The same things were measured in two ways. Each way mixes the same 12 hidden numbers, adds some noise and spreads widely along 7 directions of its own, which tell nothing about the thing.
Some things both ways: the first way, then the second way.
[-49  20 -25  17  -6  54 -51  40  -7  11  34   4  24 -34  -9 -57 -45  46
 -54   3  19   7 -31 -12 -15  -2 -24 -40  29]
[ 11  10  21 -33 -16  -9  18 -11  -2  11  16   4  44  -8  -6   3  32  38
   2 -10 -12 -21   3]

[-29  16 -37  -7 -26  44 -20  39 -17  51 -11   6  37  24 -15   7 -21  42
  -4  16  30  31  23 -11 -11 -26  -5  14 -16]
[  0  20  17 -26 -21   9  -5  -8  34 -18  15  26 -49  26  -3 -19  -3 -15
 -24  17 -16 -76  44]

[ 23 -21 -34   6 -34  16  28 -20  -2  12 -20 -11  12  22  -4  -4  15   4
  34  37  -5 -15  31 -19 -29  34  -6   6   8]
[-38   2 -40 -13  21 -38   4   1  46 -47  32  -2 -26 -13  17  28 -38 -13
 -23   2  52   8 -10]

[-10  34  27  -9 -24   8 -10  31  -2   8   8 -16 -18  30  -4  15  -8   9
  58 -24  45   1 -29 -29  -9 -27 -55 -13   5]
[ 18 -13  -8  43   2  44  -9  19  50 -31 -13  14 -53  21  50 -24 -41 -19
  28  28  -9 -30 -15]

[-14   1 -38  -5 -12  10  19  -3  -1   0  15   3  17  17   6 -12 -15  52
   5   9 -18  -4   0 -10  -9 -16  24  24 -20]
[-14  -6 -12  13 -28 -16 -28   9  10  -4   1  31  15   6 -16  -5 -15  32
  12 -18  23  47  18]

[-21  38 -54  13 -34  -2   4 -32   5  -8 -70 -13  61  12 -31  24 -11  11
 -10  63   7  -3  37  46  10   6  35  -4 -17]
[-44 -14 -43  23   2  16 -10   7  40 -49 -20  24 -85  -8   4  -5 -39 -61
  -8  19  11  -6   3]

[ 26   8   3  10 -40  13  15 -45   4 -41 -35  18   4  24 -23  20  58 -23
  61 -23  16  -7  35  -8   4   6 -48 -41 -20]
[ -2   7  28 -56   6 -15  16 -16 -27  53  26  22  35  -6  -8  -1  32  61
 -22  -8   0   0  -4]

[ 14 -18   6  22   0  33   5   9 -14 -33  -2  17  25 -15 -10  11  30  16
  13 -37   1   2  49  20   8 -37 -19  -2  17]
[-45 -27   9 -45   3 -39   9 -25 -59  27  16 -23  36  -6 -22  10  30  46
  -5 -26   0  49 -43]

[-12  16 -40 -23  29 -17  -6  58   1  76  35  -4   4   6  38  -9 -16  24
  28   9  21  -3 -30 -49 -47  -9  21  37 -21]
[ -5 -12  21  -4   9   5  17  19 -20  28  25 -18  67  -8   4  -2   4  46
  -6  -7  16  46   7]

[-48   7   2   5  15   3 -52  70 -24   1  32  -2   5 -15   1  12 -80  16
 -22  12  -1  22 -32  12  29 -36  35  10  18]
[ 17   7 -51  44  -6  17  -5  15  47 -16 -19  22 -30  -5  50  -9 -29  -8
  26   3  16 -21 -12]

[ -6  20  13  -4 -27 -42   4 -13  32  25  -3  15 -16  -9  -3   2 -29  27
   6  -8  46  13 -35   5  20   9 -23  12 -13]
[ 63  23   7   9 -19 -30 -61 -24  12  26 -25  36  22   7   1  -7  -8  24
  25   0   9   1   5]

[-27 -15  17 -14  -2  34 -31  42 -30  24  33  16  -2   0 -17 -13 -30  45
  -7 -32   7  19  -7 -22   7 -13 -32   2   4]
[ 39  -1  35   4  -2   5 -12  14  -8 -17 -15  11  -3   6   3 -21  15  14
  23  15 -69 -38   4]

[ 27  28 -37 -19 -12   2 -17  37  11  18  19 -26   7  -5  23 -10   1  -2
  16 -19 -23  -4   0  29  12 -50  38  44  -9]
[ 42   2   3  16  41 -13  14  14  10  10  21 -37  25  11  38  14 -14  17
   6  28   1   8 -40]

[  4 -17 -15 -15   5  15 -39  35 -30 -12  21  26 -10  -4   1  -1 -14  -7
 -13  -3 -32   9  10  10  11 -28  36  13  -5]
[ 14  -4 -15  31   0 -18  10 -11 -42  34 -15  -7   4   7  -4  52  -2  32
 -11  -7  33  51 -47]

[ 16  30  31 -29   6 -29 -13  11  10   5  35  17 -64   1  17  -9   3 -31
  58 -30  13  -6 -59 -23  -2  -1 -36   9   6]
[ -3   2  -9 -22   1 -30   1 -16  16  48  22  -1  30 -13 -15 -13  28  20
   6  -6  -2  26 -21]

[-37 -11  13   7   4  29 -11  -8 -21 -19   6  24 -31   2 -27 -26 -17  25
   9  13  30  -3 -23 -33 -43  15 -52 -35  43]
[-72   1 -25 -39 -49  -5   1 -41  28  -2 -12  23   2 -36  -6 -24   2 -16
  -1 -17  22   1  56]

[-19  29   2  12  -8   2  17  28 -11  14 -20   4  -2  13 -19  33 -27  37
  30 -16  31   4  -2 -12  25 -28 -29 -13 -14]
[ 38  -7   4  31 -11  34  -9   3   8 -23  -6  40 -48  34   9  45 -29  10
 -15  21  37 -12  -5]

[ 16  62  -1 -14 -22 -27 -11  35  21  34  -8 -13  -4 -11  21  10 -15  -7
  23   9  22 -10 -33  10  11 -18 -18  10   0]
[ 15   7   4 -11  -2  -7   5   0  12  48  -6  -9  37 -13  -2 -33  33  12
   4 -15 -24 -15  22]

[  3  22  14  -4 -24  13 -31  18  -7 -22   3  25 -14   2  -1   7  -2   0
  31 -18   2   9  -8  -1  17 -26 -35 -29   7]
[  1  14 -23 -11 -16  -5  16 -30   9   3  26  -2 -47  33  13  32  -8  14
 -40   8  46 -29   2]

[ -5   8  46   9  -6  23   0  61 -36  13 -15 -14   0  10 -27  38 -41  41
  -4 -26  29   2  20  27  38 -40 -31   7  14]
[  6 -23   4  34  -5 -12  -9   7 -16  17 -59   7 -16   9   9  18   1  -6
  25 -28 -12  26 -29]

[  6  17   6  20  -8  16  -1   4 -22 -47 -22 -14   4  16 -19   8 -23   1
  -3 -15  18 -13  -3  57  34 -26  17 -39  -2]
[ 57 -11  44  43   6  31   3  22   9  19 -21  23  10  -2  29 -26  19 -11
  25  -4 -25 -13  -7]

[-19  49   8  -2  13 -22 -13  -8  12   6  -7  25   9   3  10 -19  -1   3
 -13  35  43 -10 -15   5 -32  44 -12 -22  -8]
[-11  12 -39  -7  -6  -8   3   8  40  16  22   0  -3   9 -17   7  -5 -16
  -8   7  25  -4   2]

[ 21 -42  24 -12   0  10   7   0 -36  35 -25  18 -19  20 -27   1  14  18
  24 -21  44 -10  19 -15 -24  28 -51 -25   5]
[ 44 -16  80  -8   6  -6   5 -18 -54  18 -16 -11  21   9   3  21  28  12
 -15  -5 -25   7   4]

[ -7   9 -13  27   0  76  13  27 -34 -31  21   0   4  11  -1 -36 -32  17
 -25  28   2  -5 -12  22 -11 -23   1 -12  50]
[-25 -14 -15   6   8  -1  13  25  34 -23  33  -7 -15 -12 -27  10   1 -45
 -19  -7  29  15 -39]

[  0  24 -14   8 -15  -5 -30   4   6 -52   8  16   1 -14  12  -6 -31 -10
 -22  15 -28   6  -9  57  36 -28  48   0   6]
[-27  15 -18   3  41   7  24  23 -14 -18  16 -53   7 -45  46 -28 -27 -51
 -26  27  -1 -24  24]

[-12  54 -41 -23   7 -21 -40  55  21  63   5  -1  28 -31   8   7 -17  21
 -11  -5 -17  18  21  11  23 -27  30  57 -34]
[ 45  -6  41  -8   3  21  11   7 -66  31 -23 -27  38  15  -6  33   4  33
   2  30 -52 -14  -8]

[ -7  -4  12  -1  28 -27 -32   3 -10  29 -19  18   4  -5  -3 -12  -5 -19
  -8  21  77  -6 -15   8 -44  53  -6 -37   7]
[-36 -29 -12  29  27  15  13 -13   1 -37 -17 -40 -35 -13  46 -11 -29 -73
   2  17   6  12 -24]

[ 11  20  -1  -4   3 -23   0  10  11  48  10  25   5  -6  18  -6  -2  -8
  29  -5  41   4 -31 -25   2  41 -31 -17 -19]
[  4 -33  34  16  -4  29  -6   8 -61 -16 -27 -17  27 -21   9 -41  25  -9
  30 -15 -51   7   7]

[ 11   7  -8 -20  -4  -6 -24  13  -4  18  42  10 -27   8  14 -24 -14 -41
  13  -3  -1   3 -52 -28   1  23   6   7 -18]
[-67 -22  -5  -6  16  -2  20   8 -30  -5 -20 -23  13 -34   7 -25   8 -31
  -6 -20 -16  27  24]

[ 16   7 -58  -5 -36  41   8  20  -3  52 -17 -22  64  19   7  -3  16  11
  11  24  22   0  22  -3 -29 -18   5  15  -9]
[-50 -15 -34  -5  33 -39   7   0  29 -29  32 -17 -28   5  15  -1 -12  -4
 -14 -12  25  31 -30]

[-13  78 -14   9 -37 -17  19  -3  36  11 -47  -6  30  -5  -1  20  -6  32
  -1  52  25 -11  15  21  -5  -8 -19  13  -1]
[-54  25 -61 -27 -25 -25 -15  -3  65  21  -8  18  -1 -28 -32 -46   2 -19
   7 -12  -6 -19  51]

Other things, the second way, with their names:
q_267: [-53 -10 -13  -5  13  -1  10   9 -24   0  11 -33 -18  25  25  20 -45 -13
 -27   5  38  25 -17]
q_717: [-65 -10 -44   7  25  -1  16   0 -18 -20 -20 -33  -8  -7  45  22 -59 -24
  -3  18  22  26  -9]
q_41: [  0 -25  18 -17   9  24 -12  26  -7  18   7  24  -2 -29 -66 -20  26 -48
   9  28 -50   4 -44]
q_609: [-13  -6 -10  -8 -49  24  -4  -5  14  27 -16   5   8  25  -7  26 -23  -9
  -5  -5  37  -3  27]
q_870: [ -6  -4  46 -39   3   1   1   8  11 -14 -15  30 -17  44 -14  25 -11  -8
 -24   0 -14 -40  51]
q_478: [ 14  27   2 -47  27  -8   1  14  25  27  35 -22  78 -39  -1 -59  20  -7
   7  25 -37 -39  29]
q_660: [-18 -19  27  -1  23 -19   9  14 -68  -1 -22 -18  56 -29  27   8  -6  27
   1 -28   1  53   6]
q_175: [ -6 -12  -6 -18 -39 -25 -11 -45 -11  24  -5  21 -20  44 -27  61   1  20
 -31 -26  57  36  15]
q_965: [ -5  -2  12   4 -10  -4  -8  22 -16  23  -1  21 -19  -8 -64 -23  35  13
   5  -8 -50   6 -26]
q_168: [ 21  21   6  -4 -59  -6  -2 -26 -11  43 -47  29  33  -8  -3  -4  35  14
   2 -57  12 -30  68]
q_678: [-22 -11   1 -30  -2 -24 -31   6  -9 -25  29 -21 -30  21 -78   2  -2 -26
 -22  26 -32   3   2]
q_162: [ 83   5  23  42  -1   9 -23  15  27   6   4  20  25  10  13   4  -5  18
  20   9  12   8 -27]
q_38: [-23 -19   4  59 -31  24 -16  19   6  -9 -59  -3 -11  11 -13 -22  -9 -13
  47  -5 -42  26   1]
q_40: [ -6 -33 -16  38  -9  -1   4 -13 -42  22 -36 -11 -25  10  -3  30   4  18
   7  -9  -8  54 -29]
q_2: [ 78  39   4 -11   5 -39 -12 -12  83  33  15  47  37  -5  23   4  15  30
  21  11   6 -29   5]
q_379: [ 45   4 -22  13  39 -68 -13 -24   6  -6  23  -8  -3  12  28  67 -22  12
   0  17  46  38 -81]
q_772: [ 48  -9 -42  62  24   2 -18 -10  65  22 -33  31  -8  -5  35  13 -17  17
  68  39  -5  30 -85]
q_627: [-19 -12  38 -22  46 -39  -5  14   3 -47  41  -7 -38  -6 -30 -20  13  -2
 -23   9 -37   3 -32]
q_25: [ -9 -16  73 -24   1  28   7   9 -52 -15   2  -7  -9 -10 -17 -11   3 -28
 -28  15 -29 -21  14]
q_703: [ 20 -42  10  43  -5  13   1  -6 -41  33 -26   1 -10  24  -8  57  -3  38
   1 -14  28  73 -51]
q_333: [-26 -11  13 -24  23 -44  14   2 -20  46 -15 -40  32  -8  -6   0  16   4
  -4 -18 -27  36 -17]
q_794: [-18   4 -24 -19 -32 -43  -9 -45 -11  22 -27  -6  26  -6  17  33 -15   9
   7 -10  29  28  11]
q_572: [-45  -7 -38  13 -16 -27   1 -30  -5  24 -43 -11  27 -26  48  -1 -24 -10
  14 -20  29  49  36]
q_164: [ 45  26 -19  28 -15   5   5 -36  30  -1 -36  25  22   3  68  28 -21  44
  26  13  28 -21  23]
q_10: [ 46 -20  55  17  44 -13 -31   8 -42   0  14   6  -7  36   9  -2  -4  48
  -5   7  -2  41 -34]
q_271: [ 49   1  17  41  12  13  -1  29 -26   9 -21  -9   3   4   4  23 -17  11
   6  20 -12   8 -32]
q_901: [ 74   1  27  19  30  11   4  28   8   5  29 -22  -4  28   3  29  -4   4
  -9  39  -9 -19 -41]
q_151: [ 25   5 -23 -17  -1 -10  -2  -9  29  23  35  -3 -11  40  11  39 -16  11
 -32   3  53 -12   2]
q_180: [ 29  -5  24  17  15  35  -9  16  -8 -51  -4 -16 -21   3  37   0 -38 -14
   7  46 -23 -41  -4]
q_623: [-46   0 -53  15  -8 -22  -3 -10  -4 -15 -32 -13 -21 -12  47  -5 -38 -13
   8 -17  21   6  10]
q_105: [-32  -7   3 -15  21   2  29  14 -38  27   3 -31  49 -40  33  -7  -8  -2
 -18 -14  20  25   9]
q_336: [  2   3 -53  22   2 -18   1 -15  33 -28   4  14 -15  -3  22  50 -29   7
   2   6  53  19 -26]
q_825: [-28   9  13 -48 -40 -15   6 -22 -19   7   3 -12  -5   4 -16   3   5  -4
 -39 -23  10 -30  51]
q_378: [-27 -10 -21  14  10 -10  14 -10  21 -29 -10   4   9 -40  23 -14   8  -4
  38  12 -21  14 -35]
q_953: [ 39   7  18  -8   0  14 -11  21  31  15  22   8  -3  29 -21 -14   7  15
  -3  20 -18 -33  -5]
q_504: [ -7   7  11   1 -14 -18  -4   7 -28  25 -20   5  19 -19  -4 -22  10  14
  19 -14 -31   4 -12]
q_195: [  0  22 -61  22 -46 -12   6  -5  43  23   1   5  14   9  54   4 -25  21
   2 -34  62  -1  50]
q_172: [ 22  34 -33  -7   2   9  15  12  46  25  47 -10 -32  39  22  31 -42  -5
 -40  40  50 -43 -11]
q_114: [ 14   7 -10  22 -22  23   6   0 -37  37 -48 -16  50 -22  11  31 -18  12
  15  -1  20  14  -3]
q_938: [-18 -17 -40  -2  26 -17  -1  13 -25   2  21 -40  20  -1  23   1 -18  16
   3  -1  10  25 -41]
q_642: [ 27  44 -51 -17  21 -16  15  27  72  26   6  24  57 -23  56   5 -21  28
  16   8  19 -40  25]
q_367: [-46 -10   4 -37 -13 -28  -9 -10 -27 -11  39 -18 -37  12 -24   6  -8 -26
 -60 -18  36  11  22]
q_424: [ 14  -9  11   8   4   4  -6  27 -13  28  -9  -2  33 -16  10  -6  -8  17
  17  -6  -3  18 -26]
q_721: [-34  -2   4  12   4   2  27   2 -21  -7 -16 -43  30 -32  46 -14 -16 -11
   0   0  -8   8  37]
q_735: [-17 -12 -37  26  33 -22  19  27 -35  29 -20  -9  41 -28  19  33  -7  20
   7 -22  24  68 -37]
q_654: [ 50 -16  47   9  28   3 -13   8  -7 -17  19 -27 -11  14  12 -34  17 -24
   9  40 -66 -25  -6]
q_589: [  9 -12  40 -19  -4  23  -1  10 -26  -2  -9  -6  34 -12  13  -3  -5  -8
   7  13 -21 -20  15]
q_289: [-30 -15  21 -25 -53  15   3 -18 -21  20 -24  -1   7   3  20  -8  -8 -16
  -3 -20   5 -10  44]
q_99: [-57 -16  -8 -12  14  18   9   2 -14 -20  -8 -13 -16  -2  28   4 -41 -23
 -25  14  19   6  39]
q_20: [-57   1   5 -39  46   8  37  46 -47  15  25 -43  30 -45 -30  -7  -7 -27
 -51  13 -17   5  16]
q_834: [-12  23 -34 -32  16 -24  17  -6  60   2  43 -18  -7  18  23  -2 -10 -23
 -38   6  29 -37  46]
q_85: [ 32   0 -19  23  60 -12  -7   0  -6 -24  26 -14  -2 -13  32  22 -25  -8
  -4  35  29  12 -66]
q_649: [ 26 -22  73  32 -30  23 -15 -14 -57  -4 -63  14  12   0 -13 -17  33  -1
  29 -14 -58   5  22]
q_488: [ -9   0 -12 -13 -18 -36 -17 -22  34  31   2   7   7   9 -14 -16  17  12
  22 -14  -9  13 -23]
q_673: [-30   2  15 -16  26 -19  23  29 -36  16  17 -16  14 -35 -45 -11  34 -37
 -38 -18 -21   4   2]
q_47: [ 33 -38   3  35  -7  42  -3   5 -48  32 -19  -9   4  37  -9  61 -15  27
   4  10  26  49 -54]
q_865: [ 47  44 -31   7  19 -27   6  10  49  30   7  25  28 -17  28   6 -12  47
   8  21   7 -15   6]
q_613: [-12 -10 -30  22  48  -5   0  39   2 -27  15 -36 -13 -13  20  10 -46 -21
   3  36   4  21 -53]
q_459: [-25   7 -19 -27 -13   8   4   6  44  18   4   8   8 -36  -3 -45  10 -26
   5   8 -23 -30  32]
q_225: [-21 -11   7   0   0 -15 -25  11  11 -28   0  -5  -6 -24 -25 -64  17 -28
  23  -2 -56  -2  14]
q_726: [-43   4  -3 -25  38  -6  14  29  12   1  16 -28  16 -21  53 -67  -9 -20
  -4  -6 -27 -25  33]
q_170: [ 58  17  16  14  31  -8  -6   5  11 -12   9   2  15  -5  29  -3  -3  41
  21  30 -22 -24 -33]
q_697: [-39  11 -11 -46  19 -35   9 -13  25 -17  34  -3 -28   2 -15 -10   6 -13
 -49   5  -7 -17  63]
q_82: [  2 -10  17  11  59 -11   1  34  -8 -37  32 -47 -26  -4  26 -12 -37 -48
 -17  38 -12   1 -28]
q_800: [-36   6 -19  -5  42 -37  19  23  41  17  24 -22  17 -36   8 -39   5 -18
   2   4 -15  29 -16]
q_531: [ 36  16   1   2 -24  17 -20  -3  14  -9 -29  19  10 -11  19 -10 -20 -11
  21  23 -17 -48  39]
q_218: [ 22 -17   9 -50 -44  -3 -14 -28  29  32  42  55 -18  53 -21  28  18  37
 -43 -32  68   0  31]
q_390: [ 48   9  34   9  20  -8  -7  21  30 -13  -8  14  22  -5   5   0   6  -3
   7   6 -23 -15  22]
q_365: [-39   7 -53   2   7 -13  12  -8  48 -25  -7 -23   9 -24  53  -9 -34 -36
  20  23   9  -8   6]
q_651: [-84 -25   2 -18  -3  -6  12  -2 -57 -26  -6 -35 -40  -7  -8   7 -19 -35
 -39  -5   0  19   8]
q_7: [  2  -1 -21  34  -6  25  -2  15  46 -31 -17  10 -21  -3  38 -27 -23 -40
  14  14 -11 -29  41]
q_260: [-24  -4 -21  -4  32  -1  18  -5  -6 -39   7 -24  -6  -1  67  12 -36 -22
 -24   5  34 -16  29]
q_335: [-15  28 -37 -26  31 -31   7  19  63  10  35 -12  30 -43  39 -58  -5 -16
  18  14 -14 -37 -19]
q_439: [ -5 -21   8  -5 -55  20 -23 -23  26   5 -18  42 -48  44 -49   9  16   0
   5 -15   1  -8   2]
q_221: [-37 -20  31   4  16  22  23  31 -73  -5 -29 -37  26 -18  15  -9  -7 -20
 -14  -8 -26  13  23]

Some of these things the first way, each followed by its name:
[-24  47  -5  -2  24  -7 -19  44   0  15   7   5  23 -21  10   7 -21  13
 -13  -1  17   2 -13  19   9 -33  12  17  -3] : q_47
[ 23 -10 -68 -28 -14  24 -10  30 -14  59  -6   0  21  27  12 -11  18   9
  17  29  -9   2  38 -13 -50  -7  36  40 -18] : q_721
[ 40 -74  13  -3 -18   8   5   4 -24 -45  43  -2 -49  17  -1  10   7 -21
  51 -51 -47  -8   3 -24  23 -20  12  17  -2] : q_627
[ -7  18  12   4 -29  27  -3  11   0 -32  28 -10 -11  12   2 -11 -25   3
  10   0  -5   3 -29   5  14 -21 -14  11  23] : q_424
[-12  44 -22 -16 -35  32 -35  21   8   2  42  -7 -16  13   6 -34 -35  -5
  16  -4 -18  26 -47   6  24 -23   4  25   9] : q_289
[  7 -53   1   1 -19  48  -3 -31 -32 -41  17  23 -25  37 -24 -26  17 -22
  16   2  -2   5   9 -23 -30  29 -13 -18  12] : q_25
[ -8   6 -78  -5 -16  49 -38  -1  -4  12  18  -5  17  -9 -14 -55   2 -11
 -12   3 -16   8  -9 -11 -19   0  21  -9  -4] : q_378
[  8  -6   0  -3  -6  -5 -10  -2  -2 -29  36 -10 -26  10   1  -8 -11 -44
  15   4 -34  -4 -15  -8  13  23  29  27  -9] : q_642
[ 16  -8 -25  -9 -32  51   5 -12 -18 -24  12   2   1   6 -14 -24   0   4
  -3 -13 -37   1  -3  23  21 -36   5  21   8] : q_175
[ -1  24  13   6 -42  10   7 -12  18   5  -6   3  -4  11  -8  -7   8  22
  39  -7  38  -2  -7 -27 -10  22 -72 -26   8] : q_180
[ 33  27 -10  -5   0 -33   4   2   2  16  -4  35 -24  24  19   8  -1 -46
  18  18   8   6  -1  -2  21  48  30  -3 -52] : q_673
[ 24 -26 -30 -13  24 -27  -6 -16   2  16 -12  12   5   9   4  -5  43 -27
  20  22  -1 -11  55   2 -49  48  43  27 -19] : q_365
[-14 -38 -50 -12   1  62 -11  28 -42  31  23   8   3   1 -17 -29 -21  17
 -10  19 -19  12  -1 -26 -24 -15  13  27  24] : q_336
[ -3   9 -28 -19   5 -26 -43  18  18  43  30   3   1   7  29 -16  -6 -46
  19  32  26  20 -24 -22 -39  40  36  30 -11] : q_335
[ -1  37 -13  18   3  -6   1  -1  14 -61   4 -11   7  -3   5  -3 -11   2
 -12   9 -32  -8  24  61  24 -23  59  26  -1] : q_609
[-42  31 -17  -4 -23  50 -28  -3 -12 -10  -1  -1  16   2 -21 -36 -24   9
 -29  52  18   0 -29   5 -35   1 -26  -9  46] : q_459
[-31  70  -6 -11  -5  13   3 -46  12  18 -10  27  -5  12 -21 -40   2 -26
  -3  39  57   8 -54 -12 -26  62 -47 -15   0] : q_41
[ 23  -3 -30   4 -37  -3 -24   0  19 -35  22 -10  -8 -13   4 -10  -2 -12
  18 -32 -41   1   1  12  38 -29  28   1 -18] : q_170
[-29 -32  72  -8  46  -6   5   3 -27 -19  37  56 -32 -18  -6 -14 -13  56
 -22 -16  10  -6  -3 -12 -23  17 -46  16  33] : q_678
[-37 -11  37  11  13  32 -26  14 -33 -18  22  17 -11  -1 -22 -21 -21  14
 -22  -5  44  -4 -25 -20 -27  15 -44 -40  29] : q_439
[ 33 -16  25  -9   6 -15  24   6 -13  -3  -4  14 -21  33   6  26  15   6
  47 -21  11  -1  28  18   4 -12   4  27  -9] : q_82
[ 14 -10  26  -2  40 -47  -4  21 -19 -22  23  24 -33  -1   8  31 -20 -28
  15 -27 -20  -4   1  10  48   8  44  14 -36] : q_735
[-21  52 -18   2 -11   1   3  46   0  59 -43   2  39   6  -5  26 -23  67
  -7  23  42   5  37  13  -4 -22 -13   7 -17] : q_271
[-25  33 -15 -22  -7  30 -31  41 -16  16  22 -13  -1   8   2 -26 -35  23
 -16   9  10   0 -41  11 -20 -48   5  19  16] : q_800
[ 49  20 -30 -10 -59  13  41 -30  15  21 -15 -32 -12  28  -7 -20  16  -2
  33  -1  -3 -26  -8  -5   4  17 -19   8 -23] : q_390
[ 12 -44  37 -12   8  10  -6  21 -36 -14  22  40 -48  36 -11  21  10  -2
  41 -32  -1  18  33 -28  -3   0 -15  12 -11] : q_504
[  2 -29  -6  -1  24  -7  -9  13 -36 -28 -14  27  24  18  10  19  -6  26
   1  31 -30  -6  57  40  -8   0  55   7   1] : q_195
[ 15  63  15  18 -14 -41  11  -5  35 -51 -20 -11   1   0  10  10  11  32
   1 -28   2 -37  32  45  22 -14  12 -28 -43] : q_38
[ 13  22 -48  -6 -15   5 -15  20  -6 -12  -9 -27  26  -9   1   8 -15  -4
   4   4 -48 -12   9  42  35 -52  55  26  -9] : q_703
[ 69 -18 -19 -19 -38  10  27 -24  -4  14  -6  14 -36  37  -6  -5  47 -29
  60 -39  -7  -4  15 -21  10  16 -16  -1 -46] : q_649
[ 15 -18   1 -21  29 -12 -15  35 -25  34  11  11  -7   9  13  -1  -3  -5
  10  10   6  -4   9   0 -25  12  25  25  -5] : q_901
[  1 -35  69   2  45 -37 -17  13 -13 -44  50  40 -19 -21  24  15  -3 -19
  16 -29  -5  -2  -9   1  13  18  -3  11  19] : q_938
[-23  11  39   7   1  16 -23  35 -18 -32  44  16 -23  -2  -2 -10 -44  22
 -18 -29   3   4 -34  -3  30 -17 -18 -18   6] : q_221
[-15  13   9 -22  17  -7 -17  57 -23  50  12  33 -19  21   8  25 -14  11
  28   3  18  18   3 -43 -10  -2 -14  22 -25] : q_965
[-20  -7  -4 -28  15  -9 -44  14 -34  22 -21  19  28  -9 -14   8  -7  11
 -18  23   0  -9  16  10 -16  13   5  -2  -2] : q_40
[  3 -46  28  -4 -13 -40 -13 -37  -1 -43  15   9   4   4  -1   7  -2  -1
  11 -40  15 -12 -25   5  16   8   9 -28 -28] : q_10
[-46  19  39  12   7  -3 -27   9  -1 -33  18  13   6 -18  -6 -16 -40  40
 -34   8  25  -7 -24  17  -5   6 -24 -20  27] : q_613
